The rows come from 5 hidden closed curves, with some noise, and rows from the same curve form a group. Each curve winds through 4 dimensions. The rows are also pushed far along 2 directions, which tell nothing about the answers.
In the rows, zero is written as 128.
Some rows, each with its group after it:
[115 115 136 159  87  92 126 132  92 125  97 176 115]  (4)
[ 90 147 165 157 170 169  98 105 145 157 133  86 123]  (4)
[130 129 126 142 118 141 136 121 109 163 124 135 137]  (1)
[103 135 180 165 144 132 103 124 128 153 106 107 118]  (1)
[122 132 199 181 155 135 105 143 139 197  77  77 105]  (2)
[138 119 149 146 101 121 139 139 128 156  98 124 119]  (2)
[161 119 127 117 129 148 122 143 151 109 123 126 128]  (0)
[129 121 102 117 105 120 139 120 102  95 150 175 145]  (1)
[108 130 130 167 121 136 117 107 119 173 108 129 114]  (4)
[ 94 131 144 168  96 122 117 105 131 163  92 122 101]  (3)
[147 121 101 125 118 131 140 122 148 144 120 119 120]  (0)
[127 130 181 148 114 148 119 131 152 141  97  99 121]  (4)
[126 128 100 104 158 108 138 136 110 103 162 144 139]  (4)
[138 138 133 113 135 111 118 147 129 135 113 112 124]  (1)
[135 137  96 113 110 133 135 123 101 139 142 151 145]  (1)
[146 113 161 152 130 116 132 148 130 146  94 119 119]  (0)
[128 138  64  76 132 130 143 113 140  94 174 132 138]  (3)
[103 140 139 121 114 139 130 110 137 126 137 115 132]  (3)
[112 139 118 145 112 119 117 118 104 168 111 137 123]  (4)
[133 118 135 119  89 109 161 130 114 115 129 146 141]  (2)
[147 141  92  70 189 164 124 128 158  81 194 103 150]  (0)
[122 135 137 160  98 122  91 133 115 162  78 141 102]  (2)
[138 116 106 128  94 112 128 127 133 105 112 154 116]  (1)
[ 90 137 159 178 137 140 104  96 135 180  98  99 108]  (0)
[123 137  78  88 122 122 142 115 136 106 159 129 131]  (3)
[173 125  89  67 141 119 166 154 137 107 161 118 148]  (2)
[131 124 121 108  65  94 154 134 113 114 116 153 134]  (3)
[128 138 136 126 229 187 111 119 163 138 174  72 137]  (3)
[134 126 151 127  78 123 124 137 131 118  98 136 127]  (4)
[145 107 104 131 113 136 149 118 134 107 136 153 129]  (1)
[130 146 126  80 125 141 146 138 125 113 164 115 154]  (2)
[157 132  76  69 153 100 157 149 134 106 163 120 139]  (3)
[146 131 142 101 129 142 132 139 153 112 133 104 138]  (4)
[130 122 123 157 127  98 103 130 117 138  90 145 105]  (2)
[141 122 107 129 119 104 149 125 128 149 116 125 123]  (0)
[117 134 139 129 113 103 115 136 108 118 113 145 128]  (1)
[158 114 126 132 131 124 136 146 118 129 120 144 132]  (3)
[153 111  95 116 119  85 141 139 118 106 118 155 127]  (2)
[155 139 140 108 171 161 124 139 176 149 131  62 129]  (0)
[106 123 227 217 125 130  97 133 129 194  48  98  99]  (0)

New rows, each followed by its group:
[124 154 103  97 156 143 106 123 139 128 151 105 133]  (1)
[112 138 177 134 128 153 138 124 134 153 129  94 138]  (2)
[134 118 142 147  69 113 141 132 116 147  90 151 119]  (2)
[139 131  31  58  87 109 135 118 105  44 181 200 152]  (1)
[132 134  80  81 151 137 126 117 142  70 179 137 143]  (1)
[148 129  90 104  60  74 128 152  91 116  97 180 127]  (1)
[120 114 110 142  87  70 135 129  81 115 109 188 126]  (0)
[129 127 154 128 142 158 152 120 168 147 136  79 129]  (3)
[188 126  55  32 137 104 176 162 132  76 183 135 160]  (2)
[150 117  75 120 111 124 124 128 110 105 135 179 128]  (3)
[122 142 178 140 196 147 109 137 161 163 120  54 119]  (1)
[126 131  87 105  86  84 142 129 111 116 123 157 123]  (3)
[109 156 143 132 181 168  93 116 157 161 134  68 121]  (1)
[146 120 107 110 125 157 152 117 155 114 151 121 136]  (3)
[141 149  73  72 141 116 136 132 113 124 165 127 150]  (4)
[126 128 108 132 140 149 130 112 142 134 143 124 124]  (4)
[128 140 161 141 147 117 108 148 122 162 100 105 119]  (2)
[113 141  94 120  90 119 101 118 103 112 123 170 124]  (2)
[147 101 115 146 128 128 141 125 133 121 123 147 119]  (0)
[150 144  77  59 178 136 122 139 165  86 172  94 136]  (1)
[ 80 122 201 214 110 138  84 104 138 150  67 125  93]  (1)
[161 133  85  89 140 133 144 138 137 133 147 116 136]  (1)
[ 90 120 210 221  83 167 103  99 133 179  66 127 108]  (3)
[143 112 134 128 132 113 158 132 137 124 129 121 132]  (2)
[168 126 111  83 167 135 161 151 154 125 159  91 142]  (2)
[125 111 168 160 131 116 126 134 141 125 101 120 114]  (1)
[129 137 124 135 134 150 130 119 117 162 136 122 139]  (1)
[137 101 160 182  92 108 128 136 117 150  71 152 106]  (0)
[121 107 197 220  92 143 105 123 114 181  58 145 105]  (3)
[140 142 128 126 169 150 104 137 149 157 126  92 118]  (2)
[115 142 174 146 217 196  97 113 182 148 150  51 125]  (0)
[109 133 148 135 166 157 129 106 152 134 149  93 131]  (2)
[137 122 111 111  84 131 154 125 126 116 134 147 138]  (2)
[ 87 130 169 198  26 134  86  98 111 163  50 165 100]  (4)
[137 123 125 153 145 139 112 124 147 154 108 112 107]  (2)
[136 118 111 142  65 108 143 129  82 142 106 183 134]  (1)
[111 121 137 147 122 139 133 103 137 124 132 129 129]  (2)
[112 103 203 218  89 120 122 124 115 181  52 138 101]  (1)
[120 145 185 139 233 167 110 133 177 165 141  30 127]  (1)
[160 129  61  86 175 128 130 138 126 100 172 141 140]  (3)
[146 148  59  41 165 160 145 124 149  76 214 115 162]  (2)
[123 121 126 142 144 101 139 126 115 140 125 132 127]  (0)
[116 151 121 127 140 150 111 116 123 155 135 114 131]  (1)
[140 144  85  92 186 139 107 129 143 111 163 108 134]  (2)
[120 108 190 204 109 131 128 124 122 183  73 125 109]  (1)
[152 124  86 103 121 106 153 130 133 134 130 128 131]  (0)
[131 115 138 129 122 106 126 136 132  91 118 141 122]  (1)
[129 127 118  96 130 136 127 130 139  72 159 139 139]  (4)
[120 135 125 128 120 139 101 121 125 107 131 143 129]  (0)
[135 121 123 148 113 117 139 120 136 165 100 117 113]  (0)
[121 123 167 142 120 134 151 125 135 143 123 109 135]  (2)
[143 119 140 110 191 135 137 140 166  97 153  91 132]  (1)
[186 120  98  65 206 133 165 161 161  97 182  86 152]  (0)
[121 121 125 139 128 152 123 113 146 118 136 129 121]  (4)
[123 122 125 166 113  94  96 129 109 142  79 155 105]  (2)
[156 139 113  68 135 136 142 145 149  94 156 109 151]  (4)
[155 121  94  81  40  89 143 148 104  68 119 189 142]  (4)
[112 126 148 151  94 155 134 108 137 147 118 125 124]  (2)
[ 90 129 132 175 104 121 111  97 114 153 100 146 112]  (0)
[124 137 129 119 158 158 105 120 147 112 148 114 132]  (0)
